The rows of a group lie close to one hidden flat surface of 9 dimensions, which passes through zero. Surfaces can cross.
Known rows, each followed by its group:
[-24 -28 -39 -19  26  14 -46  19  11  74 -62 -23 -58  33 -18   2 -10  -1
   0 -20] -> (3)
[ -5 -10 -11   6  39 -16 -31   9 -11  16 -11 -17 -24 -41  35   7  11 -13
  13   8] -> (5)
[-28 -38 -17 -31   2  -3  23   7  -7   4   7   6 -45  17  -9 -29   1 -38
  25  27] -> (2)
[ -2  -1 -10  27 -39 -15  40  13  -3   8   2   1  19  14 -45  -2  -4  -9
 -18 -14] -> (5)
[  7  -6  -5 -33 -16 -36  11  11   2 -26  26  27 -19   3  19 -12  -6   0
  50  54] -> (5)
[-34 -62   0 -28  30 -66 -14  16  -5  44  15  24 -54 -80  49  15  70 -42
  64  15] -> (0)
[ -3 -10 -13   0 -18  -3  28   4 -12   9  24 -21  34  -6 -14  -6  11 -34
 -25 -22] -> (3)
[ -4   7  20 -11 -44  54   5 -22 -15   3   5 -40  13   4  11 -22  20 -28
 -38 -15] -> (5)
[ -3 -36 -22  23  22 -22  47   0   5 -12   0  35  20   1 -31  16 -25  -9
   0 -14] -> (2)
[ -4  25 -25 -13  43  -1 -37  13   8   8  30   1  64   4  20   2   5 -19
 -15   4] -> (5)
[  5   5  10  11 -37  20  28   4   0  -3   4  -9  24   0   3 -14   7 -33
 -13   6] -> (2)
[-18 -13  -8  33  49 -12   0 -19  26  36 -19  49  14 -25  17  19  20   3
   1 -12] -> (0)
[  8  -4 -16   3 -51  19  36 -29   5  14   5 -26  44   2  -1 -16   5  -5
 -38 -28] -> (3)
[  0 -15 -22  17   0 -44  21  34   1  11  -5  13   5 -14 -16   2  -2 -28
  21  22] -> (5)
[  8  28  31   2   1  30 -26  30  25   0 -32  35  -2  23   4  10 -14  -6
  17  38] -> (0)
[ -6  10  13   1  -6  37 -13  13  15  30 -19   3  26  -7  24  -2  25 -50
 -14  10] -> (0)
[-24  16  48 -21  31  10 -58  41   7  10   7  42 -22   5   6  21  35 -19
  31  18] -> (2)
[ -5 -18  -8  25  -2 -38  37  -6  -7  -6  13  13   7 -30  -8   2  15  -9
   7  -4] -> (1)
[  8 -19 -19  10   4  23  31 -15  14   2 -34   1   7 -12  28 -11 -21 -32
   2  28] -> (2)
[  5 -25  -1 -21  20  25  -2  40  -7   3  -7 -12  29  19 -24  32 -22 -49
 -16 -21] -> (0)
[ 15  20  13  10 -43  22   9  16  33   4 -52  26 -20   9  31 -28 -15 -21
  40  83] -> (5)
[-38  -2 -33 -14 -22 -19  20   4  -2  49  47 -10  43  24 -35 -17  47 -32
 -41 -48] -> (4)
[ 11  31 -65  32   5 -36  -1 -19  27  22 -31   5  18   8  13 -22 -32  52
  -2  24] -> (1)
[ -5  -6  22 -25 -20 -32   0  47  -9   4  24  15 -20  12 -25  10  17 -18
  34  10] -> (1)
[ 18   4  37  13  -1  24  -2  16  -8 -15 -17  -1  15  -9 -11  29 -10 -18
  -8  -6] -> (4)
[ 21  23   2 -19  33  13 -20  50  25 -34 -12  47  20  53  -7  14 -53  -7
  27  57] -> (1)
[-38  -5 -17 -11  35 -28  -7 -22   2   9  43  20   4   9  -4 -10  29  12
 -13 -28] -> (4)
[  0 -20  12   5  14  36   0 -37  -7   3 -25 -13 -23 -12  12   2  -3  12
 -14 -21] -> (5)
[-29  30  38  -8  -3  -3 -25   2  25  10  11  63 -38  38 -15 -12  32  31
  26  19] -> (4)
[-11  17   5  -2   1  70 -11 -22   9   6 -16 -14  13  28   3 -22  -2 -18
 -41 -11] -> (2)
[ 17   0 -19   7  16  10   3   9  18  -9 -34  19  10  16   7   2 -43   3
  11  33] -> (0)
[  6  12  -2 -18  -1   8 -25  24   3   6  -6 -15   2   7  11  -1  -6 -16
   7  22] -> (0)
[-18 -18  -4  -3  46  16  -1  -3 -41 -36  26 -52 -15  -7  -7 -11  -8 -31
 -27 -25] -> (3)
[ 11 -34  16 -12  10  24  15   4  -6 -13 -19   3 -16  -7   5  16 -20 -31
  16  13] -> (0)
[-12   4  34  43  45  16  -7 -44  -7 -14   3  15   0 -36  11  19  19  29
 -22 -38] -> (1)
[ 26   6  -1  27 -35  17  52 -58 -13 -58  -8 -21 -13  10  -4 -29 -45  64
 -12   8] -> (2)
[ -6 -18  -8 -32  11  25   3  10 -29  -7  40 -38  48  10 -21  15  -2 -51
 -41 -48] -> (1)
[ -8  44   6  -4 -36  25 -31  24   8  23   0 -19  18  44 -22 -10  14  -1
 -27 -10] -> (3)
[ 37  10  13   0  29 -27 -38  73 -20 -12  -3 -20  22 -49  20  47 -16 -39
  31  31] -> (4)
[ -3  30   6  10 -14 -29  12  29  19 -15  11  47  12  31 -24  -4  -8  11
  20  36] -> (4)
[ 31  13  21  21 -15  26   5   1   0 -24 -27  -5   1   2   1  13 -36  13
  -1  12] -> (4)
[ 10  17 -23  17  -2   3  15  -3  11 -13  -6  -5  24  -2  13 -16 -22  -5
  -3  27] -> (0)
[ -4  22  26  23 -52  -2  19 -33 -22 -22  37 -27  -8 -10 -17 -23  29  34
 -25 -25] -> (1)
[  0   9  69  14  -6  16  -9  21  -2 -23 -13  36 -44 -10   1  11  20 -10
  30  34] -> (5)
[  3 -27 -14   2 -27 -35  34  16  18  27 -11  33  23 -14   0  13   9 -24
  26  20] -> (3)
[ -3  13 -11   2  18 -26 -13  26  13  20   9  17  38   8  -7  11   7  -2
  -4   4] -> (3)
[ 14   0  28 -47 -31  45 -24  -4  -4 -18 -15 -16 -49  56 -20   3 -25  30
   5  -9] -> (1)
[ -9   2  58 -30  20  45 -58  15  -4   6   2  16 -21  19 -10  39  20  -3
  -4 -33] -> (1)
[ -9  -1  39  -5 -29  31   1   4 -20   9  18 -17   8   0 -18  11  27 -25
 -21 -35] -> (4)
[ -3   7  25   8 -54  46  16  -2   1  14 -18  -9   2  34 -35 -12  10 -12
 -31 -19] -> (3)
[-26   4  -5 -12   6  13   8  24   9  -7  10  24  -6  47 -19 -32  -5 -40
   9  35] -> (2)
[-17 -50  -4 -11  29 -35  13   1 -13   2  12  21 -28  -4 -33  34   7   3
  11 -43] -> (2)
[  2  -3 -12  25   9 -48  40  -3 -10 -40  21  13  -4 -34  17 -12  -4   3
  31  38] -> (1)
[  3  13 -44 -30  33 -24 -51  36   2  26   6 -32  21  12   6   5 -14   3
  -4  -4] -> (0)
[ 12 -20 -33  -7  -3   3  15 -52  -8   4   5 -46  14 -49  59 -10   4   7
 -16 -14] -> (3)
[  0 -22   1  13  -5  22  38 -33  -6 -24  -3  -6   3  -8  14 -17 -12 -18
 -10  10] -> (4)
[ 10   0  18 -10  44   4   7 -15  18 -43  24  78  27  37 -25  29 -24  39
   1 -16] -> (5)
[  1  11   7  16   7   7  11   4  -5 -28   6  -3   7   4  -3 -10 -17 -15
   1  19] -> (3)
[-22 -15  14   2   1  10   8  23  19  37  -4  44  21  11 -16  12  30 -56
   1   2] -> (4)
[  6  -2 -51 -22 -11  17 -26 -46  -3  31 -23 -64 -29  10  24 -29 -19  49
 -25 -23] -> (2)

New rows, each followed by its group:
[ -8  44  42  40  -4 -12 -45  42 -19  12 -10 -34 -32 -32  -4   0  37  -4
   9  17] -> (5)
[ -6  -9  25 -10 -67   7   9  32  32  66 -21  33  15  14 -26  22  46 -32
   4 -18] -> (3)
[-29   7 -30  -5  24  -8 -34  37   0  42   2 -13   8  52 -59  15  -3   9
 -33 -51] -> (3)
[ 16   7  37  15 -20  10   8 -19  -6 -27  -6   9 -20  -7  -2   9  -4  35
   5  -9] -> (2)
[ 14 -13 -39   3 -52 -58  45  76   6  23   5  -3  53  -2 -35   5  -5 -67
  17  31] -> (4)
[-16  -7 -16  31 -16 -50  34 -14  24  29  -5  43 -10 -17   4 -15  23  20
  23  13] -> (0)
[ 16   2  18  15 -33  31  36 -25   9   3  11   0  80 -38  33   5  27 -45
 -34 -16] -> (3)
[ -8 -56 -35 -17  -2 -33  12  -7   1  52  -7  -1  -3 -24   2  26  23  -5
   7 -45] -> (3)
[ 10  15 -37 -26 -47 -34   1   9   1  22   8 -29   4 -12  29 -29  11   4
  18  32] -> (3)
[  5 -39  19  -3   1 -30  20   8 -18  -8  12   8 -14 -48   6  31  19 -17
  27  -7] -> (2)
[  6 -23 -44 -10  25   4  -8  -1  -2  31 -24 -44  20 -34  37   5  -8 -32
 -11  -8] -> (4)
[-11  -9  -7   8  48  21  -7   0 -21 -24   0 -21 -10  -5   6 -12 -21 -28
 -10   8] -> (3)
[   9   24   -8  -28 -102    8   -5   -5   13   59   -3  -33   21    2
   21  -18   41    4  -15  -11] -> (3)
[  9 -18   8 -21  19  13  13 -49 -10 -50  20   9 -21   5  12  -2 -20  43
   4 -12] -> (5)
[-14  -4 -31 -13 -10 -10  20  -1  -6  -3  12 -16  -1  20 -14 -29 -11  -8
  -2   7] -> (2)
[ -7  45  68  34 -36  56 -40 -10  -2  16 -27 -19 -28  21 -29   7  26  34
 -41 -39] -> (5)
[ -2  16  11  15  29  60 -17 -25   3 -15 -19 -17  19  -3  23  -7 -16  -8
 -33  -7] -> (3)
[ 12 -20 -11   3 -39  11  30 -37  21  34 -25   7  23   2  -4   7   0  18
 -20 -36] -> (3)
[  5 -20 -43  -3  24 -33  -3 -12  16  33  -9  14  14  -9   4  19  -5  27
   3 -23] -> (3)
[-15  35  35  17   5  22 -30 -25   5  15  20   9  13  -7  12   3  46  15
 -24 -29] -> (0)
[ 28  -8 -48 -53   1 -29   9  10 -21 -53  25 -33 -13  47 -22 -10 -68  37
  17  15] -> (1)
[  4  29   0  -3  -8  10 -47  23  12  59 -11 -18  38  -2   3  23  29   0
 -24 -33] -> (2)
[ -5 -12  10  -1  21  47  12 -37  -2 -39 -14  -3 -34   9  22 -31 -25  -5
   0  25] -> (2)
[ -1  32 -47 -12 -10 -38 -18   8  13  16   7  -8   2  12  19 -34  -2  23
  16  35] -> (4)
[-12  -8  18   1 -35  14  25   5 -21  -8  11 -20 -10  30 -50  -5   7  -9
 -21 -33] -> (3)
[  6  10  13   3   8  11 -22   0  17  13 -27  13 -12  -5  17   8  -5  14
   9  13] -> (2)
[-10 -50 -19 -10 -34 -47  72  14  -6 -15   5  31 -49  32 -53 -12 -17   2
  39  18] -> (2)
[ 12  27 -11  -6   5  28   6  10  -9 -33  23 -33  57  10  12 -18 -23 -42
 -25  27] -> (1)
[ 17   2 -36 -23  25  30 -30  19  -2  10 -31 -43  18  14  20   2 -39 -22
 -13   4] -> (0)
[-14  27  22   3 -18  13   1  42   3   1  31  19  42  34 -35   0  22 -45
 -17  -2] -> (2)
[ -2  13  43  -9 -38  28   0 -28   8 -19 -10  17 -60  13  18 -33  13  25
  23  33] -> (4)
[  0  -9  19  10 -23   5  -1 -34 -40 -19   3 -54 -62 -21  -6 -10   7  43
  -7 -32] -> (5)
[  6  19  19   4 -62   4   4 -17 -11  -8  -8 -17 -47  24 -25 -19  -2  51
   5   1] -> (5)
[-12   0 -13  23  30 -19 -18  -8  36  43 -29  44   5  -5  13  11  16  23
  10   1] -> (0)
[ 18  47  51 -12 -57  25 -15   7 -21 -44  17 -36 -27  -7  29 -32   5  -1
  17  54] -> (4)
[ -4  37   2   5 -10  -2  -7  -9   2 -17  24   5   0  28 -13 -21  -2  41
 -10  -1] -> (4)
[  3   9 -12 -24 -57  -5 -10  39   8  43 -12 -31   0  -1  13 -17  17 -41
  14  28] -> (4)
[ 10  10 -14 -20  40   6 -25 -28  14 -26   8  27  10  29   6   7 -27  63
   0 -10] -> (5)
[-14  -4 -56 -11   7 -15  12   8  14  16  -5  -4  14  37 -15 -27 -21 -15
  -6  19] -> (2)
[ 15  14  -1  18 -25  -2 -10  -8  18  32 -21   7  20  17 -32  31  -7  52
 -21 -52] -> (2)
[ 14  76   5   8   8  35 -42 -19  -4 -50  -4 -33 -22  24  32 -46 -34  48
  -4  48] -> (3)
[  7 -23  24  19  25  24  23  -7   4 -27 -14  33   3  -4  -3  19 -28 -16
   3   8] -> (0)
[ -6  27  39  19   6  60 -34   1 -16   6 -18 -46  -2 -44  46 -13  36 -51
 -25  13] -> (5)
[ 12 -36  25  12  -5 -19  37  23 -10 -17  -4  28  -9  -9 -33  38  -7 -16
  18  -9] -> (4)
[-10 -10   4  -5  -6  -3   9  12   5  13   2   8   3  -4   1  -4  18 -34
   7  10] -> (4)
[-11 -36 -11 -50 -28  -4  14   4  -8  19  25 -21   1 -13  18  -9  25 -49
   9  -2] -> (5)
[ 10  10  -3  -4 -27  18  25 -13  -3 -28  18 -12  19   7  12 -25  -8 -14
  -2  24] -> (5)
[ 25  13   1  -3 -51 -34  20  46 -19 -21  22 -22   8  -9 -18  -5  -8 -14
  19  30] -> (4)
[ -1 -26  63   5   9  38   0 -23  13  12 -13  43   3 -31  21  42  33 -14
   0 -30] -> (3)
[-24  -7  24 -19 -19  39  11  -5  -3 -17   4   9 -40  54 -25 -28   3 -11
  -1   6] -> (2)
[ 12  29  53 -10 -15  43 -22  27  -2 -26  -2   7 -11  10  13   0   0 -28
  16  42] -> (0)
[  7   2 -29  -8 -70  -4  33  36   3  25  -8 -32  33   1   2 -28   7 -60
  -2  35] -> (4)
[-38  24 -38   2  50 -51 -18  16  27  32  38  52  37  33 -21  -8  25  12
  -6  -8] -> (4)
[ -8  16  55  28   4   5 -24  19 -18  -8  -5   2 -29 -27   0  11  29 -14
  10  10] -> (5)
[  5  19  68   1  46  55 -79  22  11  20 -42  24 -12 -14  27  46  15  -9
   6  -6] -> (4)
[ 17 -19  49 -45  11  55   2  40  -2 -55  -1  37  -2  56 -36  33 -46 -40
  17  12] -> (1)
[ -6   7   8   4   3  14 -41  -4   6  35 -41  -9 -41  -3  13   2   7  23
   8  -4] -> (5)
[ 41  50  17  40   5  54  -7  30  34 -23 -54  14  62  -3  35  -1 -46 -45
  -2  75] -> (4)
[ 20   4 -26  -1 -37   6   4  18  11  25 -34 -25  14   3  11  -7 -20 -15
   4  26] -> (4)
[  1  14 -34  -9 -21 -20   2  -2  10  24   4  -2  23  47 -43   1 -13  41
 -21 -34] -> (5)
[-26 -19 -18 -20   9 -12   8 -23   7  10  13  12 -29  -8  26 -26  25 -10
  19  14] -> (4)
[-26 -35  19  -4  29  44  18 -87 -34 -22  35 -38 -11 -13  -2  -4  23  15
 -60 -87] -> (4)
[-17  -2  -4   0  22 -15   9  -8   5 -11  23  26  -2   5  -2  -7   6   7
   6   3] -> (4)
[-24 -28  -7 -46 -20  34  -5   4 -23  27   9 -61 -19 -29  48 -42  38 -92
  -2  19] -> (2)
[  4   4  13  -7  31  20 -35 -23 -13  -9  -7 -22 -29 -16  25   9  -1  34
   0 -11] -> (4)
[  3  23 -36   3 -66 -31   5  23   2  26  -5 -40  -6  11  -5 -34   4   0
   5  27] -> (5)
[ 15 -26  31   5  33  20 -12   5  10  -2 -46  24 -32 -26  21  33 -14  -3
  32  18] -> (4)
[-11   9  15  47 -46 -39  21  55 -32  16   9 -36 -10 -40 -34  -5  37 -49
   4  10] -> (5)
[  8  17   8   3  20  20 -17  22  16  -4 -24  19  15   8  14   9 -16 -15
   4  22] -> (0)
[ -3  -5 -11   0   7   1   0 -41 -23  -5  32 -35  22  -8 -12  12   7  37
 -46 -76] -> (3)
[-12 -76  -2 -53  12  39  15 -35  20  42 -18  37   6  27  -5  31   1 -17
 -15 -62] -> (5)
[ 12  12 -13   9  -2 -52   6  19  -4 -22  22  13   4  -1 -11   6 -12  31
  24  20] -> (2)
[-11  32 -50   5 -51 -66  16   1   6  24  28 -20  16 -18  23 -50  31   8
  13  33] -> (0)
